There are 3 ways to turn a row about zero (a turn may also mirror it). The second row of each pair is the first, turned, with some noise. The first 27 pairs use one turn. New pairs use 3 turns, one after the other, and a turn may come again.
Some pairs, each with its turns in order after it:
[-10 -18  22  -4 -12  12 -10  32]
[-18  13  12 -17  16  28 -15  14]
(1)

[-20  30 -26  35 -35  -8  10 -11]
[ 13  13  47  24 -19   3  27 -24]
(1)

[ 29  -6  39  33   1 -12  27 -34]
[ 33  30 -35  25  30  11  36   4]
(1)

[ 23  31  34  23   0   0 -32  31]
[  2  -3  19 -35 -43  27   5 -31]
(0)

[-24 -10  31 -31  -5  16 -27  -7]
[ -7  14   2 -46  22 -21 -14  21]
(1)

[-15 -28  10  26  36  19 -40  -2]
[-30  -5  21  38  24 -22  35   3]
(2)

[-25 -23 -39 -31  30 -14 -17   6]
[  7 -43   1  -7  -8 -24 -57  -7]
(1)

[ -2  17  38  -3 -30 -41  -5  12]
[ 47   9  30   3  12  19 -26 -17]
(2)

[ 31 -12  25  33 -22 -38  17  20]
[ 16 -34  16 -19  40  14 -18 -33]
(2)

[  1 -33 -15 -12 -15  22 -33  10]
[-21   9  14   0  -2  -6 -38  40]
(1)

[-24   2  14 -33 -29  40 -25  25]
[-25  29  18  26   2  34  40 -23]
(0)

[  5  38 -15 -23  14  40  29 -23]
[ 28  25   8 -15  40  -8  34   4]
(0)

[-23 -11   8 -31  22  37   6  16]
[-26  31  11   5  24 -12  12 -26]
(0)

[-37  -8  26  23 -15  30 -22  31]
[-23  -4  48  23 -26   4  13 -36]
(0)

[-26 -37 -19   7 -18 -29  21 -22]
[ 35  -7  28  31  31  -9 -21  -9]
(1)

[ 23  29   7 -24  18 -12  26  26]
[ 23  37 -20 -22   5   4  -7 -22]
(0)

[  5   9  22  -6 -18 -21  -6  29]
[ 10  12 -19   7 -33  22 -12 -17]
(0)

[ -9  10  13 -24   4  28  12  -4]
[ -4  17 -15   2  -1  11 -16  34]
(2)

[ -9   6  15   7  32  21 -17 -20]
[ 28   2 -22 -26 -14  -8   6  27]
(1)

[-33  35  15   2   5 -17  -5  13]
[ 13  35  20   1 -38 -11  -4  -1]
(0)

[  2  -2  23 -40 -38 -27  35  -6]
[ 12  19  11 -31   0  22 -57   4]
(2)

[-10  37 -22 -32 -16   2  37 -26]
[48 32 -3 16 21 -4 23 21]
(0)

[ 32 -26 -13   5   8   2  -6  23]
[-19 -47   5   5  -1  -8  -2  -9]
(2)

[-13  -6   9 -37 -26  21  39  38]
[-13   4 -27   0  -5  44 -48  17]
(2)

[-12  18   6  13 -31  25 -33  35]
[ 24 -15   3  38   1  44  21   8]
(2)

[ 36 -25 -26   3 -20  39 -31 -24]
[-20  25   1  36 -16 -24 -11  58]
(1)

[ 19  37  15  10 -24  -1  39  33]
[ 42 -20 -34 -19  16  28 -31   5]
(2)

New pairs, each followed by its turns in order:
[-20 -14  23   9  13 -25   8  13]
[ 32   5 -21 -11 -12 -12 -20  -7]
(2) (2) (0)

[-40 -32 -17 -19 -39  -2  18 -28]
[  5 -40  16 -18  29  21  42 -30]
(0) (1) (0)

[ 39  -5  10  25  -9  -6  -2 -22]
[ 23   4  -8  -3 -12  25 -36   4]
(0) (1) (1)

[  9   8  14 -40   7  -7 -36 -16]
[ 15  -9   5 -31 -22 -23  33  11]
(2) (1) (1)

[-24  15 -31  -2 -19  16  29 -38]
[  8 -26 -12  -5 -42  40   7   9]
(2) (2) (2)

[ 38  -5 -17  31 -16   3  25 -13]
[ -4  17  35 -31  -5  -9 -29 -17]
(2) (2) (1)

[ 29 -39 -37 -13  33  41  22   8]
[ 33  40  16 -21 -36  51  -6  -5]
(2) (0) (1)

[ 20 -32  34 -13  20  28  24  -6]
[-18  -5  43   8 -39  -2   5  34]
(2) (1) (2)

[ -8 -36  10 -16  -8  -1  -1 -32]
[ 34   9 -15 -29   4  16  -6  -7]
(2) (0) (2)

[-35 -13  26  -7   3 -17 -16 -15]
[ -2 -13 -23   7 -30  24 -20  -8]
(1) (2) (0)

[-12  38  -3  27   7  36 -33 -36]
[ 58 -15   9 -25   9  -9  27   7]
(1) (1) (1)

[-40   3 -23  17  29  13  26 -15]
[ 27 -24  10 -12 -44  24  -8  10]
(1) (1) (1)

[ -6  23  -4 -39   0  -2   8  34]
[36  6  7 18  8 41 13  1]
(2) (1) (2)

[-17  12  24 -14 -29  38  30  31]
[ -9  36   5  25  25 -15 -15  53]
(2) (0) (2)

[  0  30  32  13 -21 -32   2 -18]
[-15   3 -30  -5 -16  23 -37 -17]
(2) (2) (0)

[-10 -19  10 -19 -29 -29  29  36]
[ -6  -4  12  -7  31  46  26 -17]
(2) (2) (1)

[-39  25 -24  -5  35  23 -34  11]
[-2 -1 35 23 14 36  6 44]
(1) (2) (2)

[ 19  33  32 -19  33  30  14 -12]
[ 21   5  21  18 -34   5  35  46]
(2) (0) (2)

[ 22  30 -10   8 -18 -17 -15  -3]
[ -9  -5   9  -8  40  -5 -16  15]
(2) (0) (0)

[  7  13 -29   9   1 -25 -15 -24]
[-12 -33 -23 -17 -17   0  12 -26]
(2) (0) (2)

[  4 -35 -20 -39  36  11  32  40]
[-29  66 -24 -23  -8  -1 -11   3]
(2) (1) (1)

[  1  27  -1 -25  18 -32 -16  -4]
[-30  16  19  29  -8  -1   1  25]
(0) (2) (1)

[-37  27  39   9 -35 -26  -5 -29]
[  1  20 -37 -34 -30  49 -22  10]
(1) (2) (0)

[-31 -36 -38  29 -27 -18  17 -26]
[-30  18   3 -15 -49   3  18  51]
(0) (1) (1)

[ 38  -4 -22  31 -37  23  20  23]
[  4  -7 -12  -6  -1  50 -57   6]
(2) (1) (1)

[-31 -19 -15 -24   7 -21 -10 -20]
[ 37 -23 -16  10  -3  17  -5 -32]
(2) (0) (0)

[ 13 -31 -16  41 -38  23   8  15]
[-36 -30  12 -23   7   4  30  30]
(1) (1) (1)

[ 16  34 -35  16 -29 -10  31 -37]
[-18  42  10  17  12 -11 -12 -60]
(2) (1) (2)

[  1 -41 -38 -12  27  -1 -27 -38]
[-34  -6  51  18 -23   1  -1  44]
(0) (1) (2)

[ 22 -25  29  11 -28  13 -17 -24]
[ 40   3 -16  11 -19  31 -26  -2]
(0) (0) (1)

[-38  34  34   8  34 -34 -18  34]
[-20  -3 -84  -3   1  -8 -23  -5]
(1) (0) (2)

[ 32 -31 -17 -18  26 -10   7  39]
[ 41  20   4 -26  22  -4  41   0]
(2) (2) (1)

[-34  38  41  22 -27 -26   6  38]
[-28 -43 -29 -18  52 -33 -19   2]
(2) (0) (1)

[-16  24 -19 -12  10  13 -33 -28]
[ 11 -30  -2 -21  26 -19   2  33]
(0) (1) (1)

[-31  -3  -9  25 -30 -16 -26   1]
[-28   1 -17   4  32 -20  14  33]
(0) (2) (2)

